All groups share one centre, and each spreads out both ways along 14 directions, with some noise.
In the rows, zero is written as 128.
Some rows, each with its group after it:
[ 81 181 119 110 151 117 130 123 126  84 153 115  80 165 145 166  90 107] | Y
[ 80 106 154  83 121 118 167 165 120 119 111 125 100 153 161 111 104 171] | R
[100 105 138 140  94 115 112 103 107 123 157 154 155 159 144 176 133 102] | R
[106 137 119 150  84 141  99 137 112 106 143 127 159 153 124  85 146 147] | R
[128 115 150 167 132 111 143 108 126 126 129 112 143 168 109 149 116 149] | R
[116 116  98 113 103 125 100 102 140  91 118 121 120 110  77  96 169  59] | F
[183 133 170 160  89 112  90 134  90 138  98  97 160 174 143 126 138 127] | R
[158 134 104 151 119  52  97 161 105 144 124 111 106 122  85 111 152 133] | F
[ 95 145 127 124 124 104 150 100 160 127 147 172 110 100 126 125 116 144] | R
[ 73  83 127 109 152 167 117 123 126 106 119 129 137 158 128 146 184 152] | R
[114  99 134 114 109 121  87  94  93  84 165 125 115 127 151 133 140 168] | G
[129 136 153 129  68 127  58 170  89  99 157 166 114 126 143 132 123 135] | G
[ 88 136 142 106 110 101 103 141 149  90  78 131 117 135 139 121 142 127] | Y
[123 134 132 139  32  62  95 142 130 106 107 151 141 144 163 121 149 162] | B
[ 86 149 114 145 106 133 122 101 116 135 122 103  99 163 149 167 132 139] | Y
[137 116 142 135 110 123 151 132 118 150 127 128 135 168 160 151 141 162] | F
[132 133 121  83  84 107 109 147 130  95 116 137 109 122 158  98 163 114] | F
[ 99 100 130 136 117 132 111 154 122  92 139 131 152 123 126 123 107 138] | Y
[137  97 208 139 135 129 128 164 108 124 116 128 130 170 119 137 146 107] | Y
[147  99 116 125 131 155 103 126 150  84 124 129 124  82 121 149 140 133] | F
[158 127 129 148 128 138 147  87 113 172 150 125 137 137 120 149 126  87] | B
[ 46 134 148 128 101  76 144 175 119 147 109 132  89 135 127 109 111 112] | B
[105 159 126 149 112 150 104 103 160 119  76 116 149 141 134 131 149 131] | G
[175 164 123 119  78 183 141 116 136 108 157 109  85 102 182 123 132 142] | G
[ 86 130 115 171  85 112 149 121 157 141 103 139 112 155  70 127 149 140] | G
[129 121 127  91  75 133 131 139  93 145 116 110  99 125 153  92 112 114] | G
[114 142 116 147  98 107 117 154 145  87  92  79  99  92 136 109 107 143] | F
[149 142 125 154 131 108  91 110 100 151 164 158 138 148 122 145 156 174] | F
[142 123 102 138  76 159 105 124 113 130 117 131 165 145 132 134  89 148] | Y
[155 110 120 118 131 128 141 152 131 111 122 139 121 200 115 188 143 145] | G
[120 148 142 102  95 147 130 125 127 151 128 165 120 141 182 134 141 156] | F
[153  99 134  96  58 106 183 169 149 139 107 174 125 181 123 114 171 119] | G
[ 82 106 126 140  99  82 125  91 123 132 101 121 157 166 154 136 135 182] | B
[109 185 139 123  73  95 108  89 118 146 127 144 126 108 151  99  94  48] | R
[101 120 143 108 101 121 147 163 110 127 145 130 114 158 184 116 155 170] | R
[124  72 109  97 141 168 145 127 143 139  92 137 130  89 115 136  95 176] | R
[132  99 140 133 139 145 143  74 130 133 116 108 147 145 113 126 147 121] | R
[106 129 173  90 115 151  94  90  76 231  48 121 105 109 175 141  99  97] | B
[152 115 167 126  77  67 115  66  91 128 122 105 128 152 136  98 149 108] | B
[114 101 112  89  80 177 145 128 130 138 111 127 135  90 161  97 111 117] | F
[155 115 116 109  89 140  76 132  82 158 132 157 168 104 126  88 104 130] | B
[102 110 116 162 110 143 128 126 102 164 149 115 124 123 115 115 147 144] | Y
[127  97 163 120  88 139 131 126 126 133  93 147 124 180 128 164 154 118] | F
[111 105 138 139 152  86 157  69 153 122 158 154 105 114 102 183 133 101] | R
[119 138 165 147 111  96 100 134 120 133 111 143 160 143 138 143 112  86] | B
[110 139 152 147  98 182 144 102 146 117 132 133 146 129 154 132 118 132] | F
[189 154 121 136 125  99 125 100 132 129 157 160 122 162 118 169 131 143] | G
[108 136 102 120 105 146 112 110 117 127 135 121 106 116 133 117 128 144] | Y
[139  86 135 156  91  98  91  81  93 130 166 160 142 123  93 141 115 146] | Y
[115 128 107 112  33 138  96 129  93 122 146 147 138 145 128  58 134 159] | B
[115 120 103 159 130  51 107 113 119 100 101  54 165 161 171 170 146 101] | B
[114 123  96 100 118 129  99 118 119 128 109 159 148 144 111 122 104 176] | B
[148 127 138  99  95  77  73 111  83 123 108 123 140 148 145 110 118 128] | F
[122 131 145 133 134 119 135 148 165  76 133 132  68 113 114 153 159 144] | B
[134 124 137 147 108 101 141 122 137 131 147 144 126 117 140 144 132 116] | R
[ 66 125 168 105 143 127 104 152 110 120 150 185 177 149 143  95 143  95] | G
[127 145 114 126 128  83 126 128 100 141 160 133 142 141 135 100 112 145] | Y
[137 135 155 190  98  85  91 106 140 147 105 151 139 115 119 179 129 127] | R
[146 156 148 115  95 113 101  90 133 138  83 139 138 149 160 146 129 119] | Y
[158 189  75 109  97 140 108  83 104 146 146 106  88 134 149 111 130 148] | Y
[ 74 113 162 189  94 118 104 138 128 130 100 127 159 131 127 124 121 182] | G
[102 111 123 154 131 154 145 100 140 108 147 117 141 147 130 147 141 155] | F
[137 144  96 136 131 171 120 133 117 170 128 140 117 141 103 155 116 132] | G
[128 137 114 138 114  87 146 136 117 153 140 148 131 149 122 134  99 141] | B
[ 93  88 126 134  90 162 151 164 126  88 175 127 130 133 151 113 160 153] | G
[ 33 108 138  99 131 140 187 178 127 161 111 140 104 168 137 106 134 145] | Y
[ 93 113 131 160 134 195 113 138 121 150 128 133 142 124 138 166 117 168] | B
[ 87 135 167 131 132 104 125  86 137 166  70 120 140 107 154 117 112 127] | G
[113  74 141 153  86 174 124 137 118 134 130 149 165 145 127 168 127 119] | F
[117  83 175 115  80  74 109  85  98 126 130 152 135 156 166 165 147 122] | G
[ 89 126 133 126 143 110 115 103 149  98 117 137 139 123 161 177 118 126] | Y
[130 166 162 194 106  72 109 124 124 131 123 115 128 154 115 133 126 138] | R
[ 99 121 123  95 101 166 131 161 131 116 120 146  95 125 138 131 114 145] | F
[117 143  96 133 155 108 137 109 125 122 137  94 134 155 125 106 139 168] | Y
[146 155 155 161 112 182 129  91 131 135 160 137  97 125 126 135 133 172] | B
[135 141 154 105 133  82 117  77 111 129 135 145 171 160 163 113 110 129] | Y
[115  67 139 122 103 129 109 140  95 113 115 103 127 161 136 149 163 125] | R
[113 149 144 184 130 124 102 133 143 121 149 146 174 109 154 150 135 130] | G
[109 102 125 109 115 100 146 113 111 129 139 116 114 143 137 104 136 170] | B
[119 107 118 155  85  55  92 146  87 153 107 108 137 125 125 108 129 156] | F

New rows, each followed by its group:
[118 155 162 210 106  80 135 122 136 141 147 144 172 158 125 158 106 110] | B
[126 159 173 146 130 121 119  85 152 106 149 172  90 142 130 182 138 157] | G
[126 173 135 126  97 101 153 140 116 168 120 109 127 129 192  89 105 149] | F
[100 172 145 137  92 181 117 148 112 143 142 146 137 144 170 114 106 142] | B
[184 133 130  83  57 112 118 149  96 127 139 141 117 133 163  94 125 121] | G
[142 168 150 163 105 132 107  91 143 146 104 127 155 129 128  93 160 133] | R
[138  78 112 111 116 106 138 132 110 147 157 155 118 120 131 123 164 190] | Y
[168 128 150 136 130 108 110 119  82 119 181 120 129 153 135 134 124 133] | Y
[137 149 131 143 126  95 139 153 117 154 134 124 119 161 146 138 152 133] | Y
[127 134  88  92  59 169  61 168 119  88 123 148  79 124 124 138 176 107] | G
[146 125 117 139  75 167 121 124 105 163 122 113 135 142 147 109 159 147] | Y
[140 115 111 141  86 131 134 120 162 116 117 144 125  92 127 153 111 128] | R
[ 72 136 114 178 150 159 126 114 163 123 123 112 157  94 144 144 150 133] | G
[108 112 130 159  89 186 124 121 115 171 116 153 132 162 105 190  98 118] | F
[ 99 124 111 143 121 116 146 127 115 134 143 108 130 155 127 120 131 148] | F
[ 42 120 123 119  86 163 102 179 121  92 127 146 119 142 103  88 133 124] | B
[121 108 164 122 152  53 142 124 158  45 118  99  98 164 116 158 175  76] | B
[ 97 130 131  94 151 162 125 142 123 113 117 129 110 159 147 141 105 199] | B
[ 95 110 166 149 128 112 123  85 114 130 115 101 139 158 139 117 183 137] | Y
[112 125 142  87 128 117 104 133 150 111 102 172  90  86 118 113 135 164] | B
[ 94 128 109 139 117 162 121 144 129 128 122 131 109 144  95 132 133 148] | G
[109 140 188 158 147 133 133 133 142  72 159 119 117 144 140 134 142 154] | B
[110 126 132 145 164 151 113 113 126 102 163 144 170 158 129 136 135 176] | G
[131 130 126 114 118 117 133 136 139  85 163 138 159 139 174 113 169 125] | Y
[ 87 109 161 147 102 139 139 101 143 117 122 132 119 136 154 161 152 148] | G
[138  89 142 143  91 195 105 145 130 130 121 164 128  91 106 153 117 143] | F
[135 137 103 108 125 150 135 173 122 152 126 142 127 141 160 163 113 119] | B
[122 142  99 122 137 167 148 117 116 129 177 141 117 170 116 135 128 161] | F
[ 86 118 138 136  92 123 121 171 152 110  91 138 163 124 135  88 159 117] | Y
[131 176 153 158 114 116 124 132 145 107 133 152 158 161 134 150  87 112] | R
[100 118 121 113  98 122  77 158 126 125  94 150 129  95 118 122 136  95] | B
[ 67 117  98  96 110 152  98 157 134  94 103 145 110 173  88 123 175 100] | G
[193 156 138 131  84 145 142  62 135 142 180 193 200 144 170 137 104 113] | R
[117 134 130 157 124 134 151 137 134 146 157 144 163 120 146 127 121 118] | R
[ 90 127  85 125 116 112 127 140 119 114 152 117 108 126 113  94 151 156] | F
[116 123 123 126  64 158  78 135 143  76  98 141 135 109  97 104 116 112] | Y
[ 82 133  89 130 131  91 109  79 124 117 151 141 133 119 139 164  80 155] | Y
[161 125 124 113 112 141 151 132 143 103 127 144 167 191 142 140 135 141] | Y
[112 153 110 113 105 115 138 111 168 132 102 119  59  62 136  90 184 134] | R
[108 110 104 145 113  99 121 178 105 147 129 133 123 165 107 162 138 111] | F
[135  58 137 112  99 131 107 105 120 139 107 143 136  92 129 147 161 111] | R
[130 144 165 104 104 104 120 126 111 110  87  98  98 188 155 154 112 110] | R
[142 139 113 121 137  83 116  73 144 112 140 157 176 135 164 165 112 138] | Y
[ 91 120 100 130 102 154  84 128 106  97 109  73 113 120 134 107 123 155] | G
[122 113 174 151 107 177 113 114 126  97 147 145 176 140 138 143 103 114] | F
[129 148 185 136 102 105 152 114 134 111 152 153 126 162 154 120 136 137] | B
[ 58  95 161  97  86 119 143  81  89 122 158 154 157 198 168 134 121 108] | R
[137 154 121 138 106 120 130 158 132  80 151  95 118 150 195 137 148 169] | B
[119 202 104 122 106 163 117 119 114 140 109  80  96 154 173 121 120 118] | Y
[ 86 116 157  90 108 104 138 183 145  62 118 142 119 170 183 130 155 164] | B
[134 137 167  85 147  88 136 139 174  57  88  98 118  82 201 107 147 115] | F
[119 160 153 130 124 103 148 157 146 119 124 144 117 140 151 144  88 126] | R
[141 137 128 116  85 124 122  94 119  96 151 136 171 174 167 109 146 129] | Y
[128  86 168 114  74 107 110 142 104 131 114 165 128 155 115 127 130 129] | B
[129 118 139 125 145 138 144 175 134 163  89 138 126 148 142 191 117 117] | G
[117 146 130 162 111  94 107 123 127 127 162 173 152 105 108 133  86 108] | R
[116 132 174 161 108 153 116 120 131 126 130 140 162 142 163 155 141 113] | B
[133 141 151 132 107 128 101 119 113 163  84 113 111 120 174 188 108  90] | G
[109 117 140 104 146  64  71 188  75 126 173 190 131 173 136 146 156 157] | F
[ 86 150  65 110 136 134  93 202  93 143 125  82  56  93 155 145 131 103] | R
[129 110 166 144 134 100 128 180  96 129 123 113 131 178 152 173 109 137] | R
[ 91 133 118 145 109 116 100 144 123  99 136 139 109 125  99 153  84 120] | Y
[131 164 132 146 147 110 131 128 145 120 104 134 121 182 100 198  69 107] | Y
[156 131 137 112  87 120  79 143 100 120 125 142 120 139 150 151 126 122] | G
[132 135 106 159  98 129 122 142 130  98 127 101 118 160 117 149 119 169] | R
[138 154 183  88  77 137 103 138 120  96 130 179 107 179 166 121 157 155] | F
[ 89 117 146 136  67 184 140  97 138 153 103 145 136 129 141 129 126 122] | F
[137 133 145 153 140 110 141 158 154 141  56  97 132 186 136 172 163 150] | Y
[ 89 122 117 168 127 146 159 125 159 130 105 103 136 137 120 135 139 156] | G
[121 134 116 135 103 148 129 166 166  62 123 144 164 167 151 186 105 111] | Y
[109 127 138 137 114  85 150 108 123 148 133 141 106 142 114 125 115 172] | B
[ 59 145 111 168 107 154 146 138 121 133 134  90 119 168 111 103 143 124] | Y
